The first 8 rows are patterns. Each new row is the sum of 2 different patterns, raised or lowered, with some noise. Before adding, each is slid sideways (what falls off one end comes back at the other), maybe read backwards, and multiplied by a number that may be negative. Names go in the order of the patterns.
Known rows, each followed by the names of its patterns:
[ -3   5   1  -2   1  -2   1  -2   0   2   7  -1  -1  -1   3   4   5   3
   4  12  -7  16   1   4   0   3  -2   1  -6 -10   7 -18  -9  11  10   2] => j310
[  1 -20  -1   3  -5  -3 -11   7  -3   0  -4  16  -9  -2 -11  16  -9   2
  -7  -5  -1   5  -4  -2   0   2  -2  17   4   2   2   5 -12 -16 -12  -5] => j42
[-15  -4   4   9   5  -7   1   2  -9   2   8  12   3  23   3  -6  -2  -3
   1   6  -9   5   2   7  -6  -6  -1   6  -4   0  -6  -1   0  -4  10  16] => j19
[-10   2  -4   5   2   0  -2  -1  10  -5  -5  24  24 -20   0   6  -6   7
 -11  -2  -2  -3  24   2  -1 -20 -19  -2  -6   3 -10   6  14   5   9   5] => j827
[ -2 -17  -4   1  -1 -10   2   5   6  20   1   8   4   3   9   0  10   1
   2 -18  -9   7  -1   3 -12   4   4   2   1   0   6 -12   9   0   5   9] => j438
[  6   6   4  -9  -7 -17  -9  24  -6   4  -6 -17  -1  -5  -2   2 -15  -2
   2  -8   7   0   6 -14  15   5  -7  14 -10  -5  19   6  -4 -14   4  -1] => j562
[ -7  -6 -12  -5   0  -2 -19   1   6   6  -7   2  -1  -1   5  -3   7 -14
 -15   0  -7  -3   7  18 -16  -4  -6   0   6  -3   6 -24  -2  -8  -3  23] => j377
[  4 -14   6 -10  -3  -1   3  -4 -11  -5   1   4   3  -8  -1  -4  -3   5
   3  -3   3 -17   1   0  15   0   1  -3   3   5 -12   5   2 -18  -4   4] => j247

New rows. What belongs after each?
[-16  -1   4 -12   7   6   1  -2   0  16   2   3 -11   2   1   4   3   1
  -3  -7 -15  13  21  -3   5  -1  -2   8  -1  -1 -11   6 -22  12  -3  -4] => j310 j247
[21  5 -8 14 13 15 -5 11 10 23 14 12 14 -4 -1 14  6 14 16 20 -4 10 13 13
 14  9 17 -3  5 17  4 25  6 19  0  2] => j377 j247
[-36 -14 -14 -19 -37 -29 -25 -34 -21 -16 -20 -21  -3 -30 -22 -15 -22 -12
 -24 -15 -20 -24 -36 -27 -14 -35 -20 -35 -20 -26 -22 -27 -10 -19 -38 -16] => j438 j377
[ -4   0  -8   3  -2  -3  12   5  -8   1  16  11   3  -8  -1  -2   3  12
   6  12   8 -17  11   2   7  11  -2   3   7   2  12   0   5   1   1   6] => j562 j247
[  2  -8   0  -1 -10 -29   0  -1 -15   0  -7  -5 -10  -2  11  11   5 -21
   3  -8   9  -1  -5  -7  -5 -10  -3   9  -6  -7 -13 -12   3  10  -1 -10] => j438 j247
[ -2  -3   7   3  13  16 -16  -2  10  12   8  -6   8  -2  -1  10  10   6
   8  24  -1   4   3  -1   7   9   6   8   9   0   2  -3   6  11  -2   1] => j19 j247
[  1 -13  11   6   1  28  26 -19  10   7  -4   6   0   6   5  -2  26   6
   7 -14 -14   3  -9  -5   5  12  15   1  10  14  -6   5   7   5   2  -4] => j19 j827
[ -9  -9  -4   3  -2  -5 -12   5  -6   5  -1  -8   5 -11   2  -2  -9 -17
   1   1 -12  -2   0  -7  -2  -6   9  -1  -7 -17   5   0  -9 -14   1 -15] => j310 j247
[ -4 -19 -28  -6  14   0  -5   4   4   7   8   8  -5  -6  -2   9   0   7
   1   6   0   9   2  20  36 -23   1  21   0   7 -18   5  -1   5  29   8] => j827 j562
[  3  -2   5  -4  11   2  -3 -17  15   6  -1 -11  -2   0   2  -7   9  -1
   2  -2   3  21  -7   4   9  15  14  -2  -3   0 -18 -18   1   7   1   3] => j42 j247
[  4   5   5  11  -3  -5   4   1  -4   0  29  -7   1  -6  -1  15   1   8
  -9   1  -8  -5  22 -15  -3  -1   2   7   1 -14  10   5   8  -8   7   7] => j19 j377
[-2 15 -8 15 11 -8 10  4 13  4 25  4  1  8 26 19 29 -4 -8 21  8 35 15 12
  7  9 11 23 24 -9  9  6 14  1 35  8] => j562 j377
[-1 18 16  1  9 -7  8 -1  1 10  2  1  2 14 11 13 -5 12  8  8  8  4  9 29
  9 12 15  9 -8  0 18 20  7 26 17  4] => j310 j19
[37  8  0 48 16 13 12 20 23 20 29  4 11 30 20 10 28 20  7 29 11 24 20 32
 44 12 12 -4 40 21 19 31 23 29 20 -5] => j827 j377
[-20 -12 -25   2  -3 -10 -11 -28   0  -4 -11 -14 -17 -19 -13 -18 -22 -21
  -9 -16 -20 -15 -18 -11 -25  -1 -15 -10 -10  -9 -34 -30  -3 -12 -19 -10] => j42 j377
[ 12   8  17  -1   2  37  20  -4  14  22  10   5  -5   3   0 -13  23   6
   3  -8  -6  -2   1  11   4   6  20  -8  22  11   6  -9   6   9   8  -2] => j42 j827
[ -4 -11  -7 -10 -17 -36  -6   1 -14  -7   1 -23  -6 -17 -15 -18  -2 -21
  -6   1  -7 -17 -12 -13   5 -10 -16 -13 -32  -5  -3  -1   7 -26 -19 -14] => j19 j562
[  1 -10  -6 -18 -11   1 -13  -6  -5   5   2 -17  -4 -25 -17 -19  10  -2
   0 -12  -6  -9 -16   9   0   6  -3 -35   3  -3   9  -1  -8  -3   4 -22] => j19 j377
[-11  -2 -20 -14  -3 -13 -11 -19  -1 -25 -16 -12 -17 -18  -6   3 -19 -16
 -19 -16  -3 -16  -8 -25 -16 -19 -13   0  -8 -17 -19 -24 -13 -13 -23 -15] => j377 j247
[  0   6   0  -3   6 -23 -11  -7  -3   3   2   8  12   4  -4  23   0  -2
   0   3  14  -3  -3  -4   0 -12   4   0  13 -17   9  -4  -7   2  -7 -12] => j42 j19
[-13   6  -6  -7  -8  -9  -4  -3  -5   0 -10  -9 -12   0   5  -3  -9  -9
  -6   2 -14  -1  -5 -19  -2   5  -6 -14   5 -11  -5   4  -9   5 -12 -11] => j310 j247
[ 13  12  24 -12   7  -6   2   9  16  16  -5   7   6   6   2  20  28  -9
   1   7   8   9  11  12   3  -3   6  25  13   1  10  12  16  10  -8  10] => j19 j377
[17 36 16 10 21 35 39 21 28 28 18 18 28 35 39 32  2 29 22 25 48 34 28 29
 24 33 16 30 33 19 24 15 37  6 35 32] => j562 j377
[-14 -13 -36 -33 -13 -20 -28 -17 -10 -18 -13 -13 -15 -34 -33 -12  -8 -33
 -18   3 -31 -18 -17 -16  -7 -24 -11 -33 -13 -30 -19   2 -15 -27 -28 -18] => j19 j377
[-14 -16  -3   1 -24  -2  -2  -2  -3  -7 -10 -11 -21 -21  -3  -1  -8  12
 -13 -17 -17 -13 -10   7 -12  -7  -5  -4 -10 -16 -14  -6 -13  -9 -18  -4] => j19 j438
[  7   1  -3   2   2   5  19   3   1   4   3  -8 -15  -7  -1  -1 -11  10
  12 -12 -19   0  -2  -7   2  -6  18  -3   6  -6  30 -13  13  -2   0   4] => j310 j42
[12 12 -6 32 33  6 11 23 13  7 15 16 19 10 19  5 21 22 18 28 18 -1 10 14
 22 -5  3 18 15 37 11 12 12  5 11 12] => j310 j827
[ -3 -10 -13 -33  -4   9 -16   0  10   7   9  -4  -9  10  -9 -22   6 -15
   0 -16  -9  -9  -4 -21   2  -3  -2 -24   3  -6  -1   1  -6  -9  -5  -9] => j310 j42
[-10 -16   0   2 -10  -5 -10  -5 -15  -2  -4 -28  -7   0 -27 -38  16 -14
 -16  -3 -13   0 -14 -10  -4 -27  -7 -12  10   7  -7   2  -6   3 -10 -33] => j827 j247
[  7  17  17  15   6   0   6 -17  -4  -7  -5  -2   2   3  -2  -3   2  17
  12  -1   0   5  18 -16 -14  14   3  -1   4  10   5   6   1  -1 -11  16] => j827 j438
[21  6 27  8  1  8  7 29  4  3 12  8 16 16 20 12 14 -2 12 18 24  7  5 16
  7 13 14 10  6 12 15  6 12 14  3 17] => j310 j562
[  0  -5   9 -31  -9   1  14  -3   2  -4   2  -1 -14   8   2 -22  -7  -1
   8 -21   3 -11  -2   3   0 -18 -14 -12  -2   0   9 -10  -2  -2  -8  -2] => j19 j247
[  0   1   6   6   4   1  -2   8   3  -3   8   7  -1   2  -5  10  -2   5
   0   4  -3   6   2   5   6   8   2  17   7   4   6   7  -9 -12   5  15] => j310 j42
[  2   3   1   0  26  12  -7 -27   7  -8   1   0  -6  13  -3   4  17  19
  -9  10  18  -2  15   8   5  -1   5   9  13   3  -1  -4  10   1   6   3] => j310 j247
[  2  -6  11 -24 -14 -10  14  16  -3   0  -6   6  -9 -18  -8 -14  -9  -1
  -5   0  -9  -9  -7  -6  -6 -17  -8   6 -35 -27  13  -4 -13   1 -11  10] => j310 j827
[ -1   1 -14  -1 -13   3  -4   1 -10  -4   5  -2  -1  -8  -9 -10  -8  -9
  -5   0 -21  -5 -18  -4   3   9  -6  -1   8  -1  -6 -17   2  -8  -6 -12] => j438 j247
[31 -6 11 17 12 15  1  9 12 11 34 14 12  4 -9 19  6 17  2 18 19 16 14  5
  7 -1  0 24 20 10  6 13 20  6  5 30] => j310 j827
[  3 -14  -7   5  11  -7   3  -5 -12 -12  15  19   8  14 -15   6  -2   1
  12  -4   2 -10   3   4   0  -4   1  -9  -2  -4  11  -9 -10   3 -12  10] => j310 j562
[  5   3  11  -1  -2 -10  -5  -5 -16 -18   4   1  27   6  -5  12  -4   1
 -12   7   3 -20  21  25  -3  -4   8   2  -1   0  -2   7  -3   5  -9   3] => j310 j827
[ -8  -2 -10  -6  -5  -4  -5  14  10  13  -4   1  25   4   8   8  -6  11
 -13  -1 -19 -15 -18  10  22   8 -17   8 -14  11  -2   3  -7 -17  23  21] => j42 j827
[ 13  17  17   4  -6   4   8  12  15   4   9  12   2  12  25  21  -5   4
   9   0  19 -10   2  10  -4  29   9  -6 -12  -7  13   0   9  -5   8  15] => j827 j562
[ 17 -26  -7 -16 -28 -10  -4 -19 -20   5 -11 -18  -7  -5 -11 -16 -14   1
 -17 -18 -14 -14 -13  -4  14 -16 -14  -8 -26  -2 -10  13 -29  -7 -17  -7] => j377 j247
[ 13 -15   8  13   5  15  -7   0  -4  22   2  13  -5  -6 -20  -4  35   1
   3  -8 -21   9  -4   2   5 -19  -5   6  -9  25  -1   6 -28  15   4  -3] => j562 j247
[12 11 -3  9 13 42 10 23 14 10  8 18 13 15 12 15 14 15 12 28 15  9 14 19
  3 24  8 10 15 24  5 13 23 12  5 21] => j19 j247
[-11  -9  -3 -12 -15 -12 -18   0 -25   0 -16 -14 -10   5 -12  -8   6 -21
   3   1 -17 -20 -22  -8 -15   1  -9  -8 -12 -16  -7  -8 -12 -10 -12 -12] => j310 j247
[17 -2 -8 22 10  6 11  4 15 10  5 15 -3 17 13  0 28 -4 -4 16  4 21 20 34
 26 16  0 -9 20 28  9 13 17 11 11 25] => j827 j562
[ -8  -5 -27  14  17 -12  -9  -2 -10  -8  -5  -9  -6 -14  -3 -20  -2   1
  -2   8  -4 -29  -8 -21 -13 -26 -19 -10  -6  17 -13 -14 -14 -16   5 -22] => j19 j827
[16  1 24 37 22 25 12 17 19 16 28 44  9 10 14 31 32  6 24 17  3 28 26 31
 18 44 20 16 26 15 22 29 12 33 26 25] => j19 j562
[ -4  -5 -17  -6 -12   1  -3 -31   1   3  -6   6   4  -7  -4  -6  11  -8
   0 -20 -21 -12  -5 -11   4 -11   4  -9  17  -4 -11  -5   1 -11  -5  -8] => j42 j827
[ -8 -10  -6 -14  -8 -17  10  -9 -25  -5 -17   5   0 -28 -13  -5  -3  -8
  -1  -6 -10   3   1  -8   5  -3 -28   3 -18  -2   8  -2  -9 -11 -11   7] => j19 j562
[-19 -27 -17 -11 -23 -13 -20 -14 -12   4  -1 -19 -13 -20   2 -13 -15 -15
 -13 -16 -18  -2 -30  -8 -27 -22 -10   5  -9 -11 -11   1  -7 -19  -5 -24] => j310 j438
[  3 -13  -3 -19 -22   3 -10   6  -5  -9  -7  -3   6   8 -11 -15  -5  -6
 -10 -21  -7  11  22   5  -6  -4 -34   4  -7  -5   0  -1  -2 -22  -1  19] => j19 j377
[  0  -9 -19 -29  -9  -5 -30   2 -27 -23   1 -14 -15 -11  -3  -6   1  -3
   1  -2 -15 -15   3  -3 -15  -6 -26  -3   5  -6   0 -13 -16 -20  -7 -12] => j310 j562
[  9  -7  10   5   0   2  -3   6  19   6  13  15   3  -5   3   6   2  10
  13  11  11 -14  30  10   3   4   6  -2   4  -5  -3  10 -20 -10  19  13] => j310 j19
[  7   3 -12   6  -2   6   8  13  15   5   5  12  19   9  -2  20  12   5
  14  12   0  21  10   0   1  25  12  13  14  19   2   0  -6 -15  25  -2] => j438 j562
[ 9 26 15 14 16  3  0 -5  3 -2 -2 -7 12 20  5 14  1 19 12 11 20 28  6 10
 -7 23  3  7 -7  3 16 17  6 15  2 15] => j42 j438
[33 10 26 22 17  2 10 12  8 19 20 11 13 -9 29 24  8  4 12 11  4 13 21  9
  9  9 28 16 18 -4 21 11 14 13  7 14] => j19 j247
[ -3  11  -3   4  -1   3 -22   9  -2   1  -7  -5  -2 -13   8  -2  -6  12
 -32   0  -7  17  -4  -4  -6  14 -17 -11 -14   2  -6 -21  -2 -13 -12 -24] => j42 j377
[ -8  -9 -13 -14   1 -21  -4  11   0   6 -14 -15 -14 -19 -29 -14 -15 -21
  -6 -18 -21 -15 -12  -7 -18  -3 -30  -1 -16  -7 -28  -6 -14  -7 -21   0] => j310 j42
[11 11 10  8  4  2 -8 10 10 14  7 20  7 -5  9 12  4 15 -2  5 -3 22  0  3
  3  6  3 -1 10  5  8  3 -1 21 -6  8] => j19 j377
[  8   8   5  10  10   8  20   6   4   5 -16   2  11   3  13  18  25  28
  14   4 -20  11  14  17  12  -2  18   4   9  32 -11 -11  12  16   4  13] => j19 j827
[  4  11  -2   1   3  -3  -1  18   6  -6   7  -6   6   6   2 -10  -9   1
   4 -11   8   7  12  11  12  14   2  13   4   1  21   9   2 -20  -3   9] => j438 j562
[  3  -1  -5   4  -1  -9  -6   5   1 -16 -10  13   1   0   3  -1   6 -15
   3   5  -5 -10   0  -3  -3  -4  -6   0   1   5  -5 -28  -7 -10  -7   0] => j19 j247
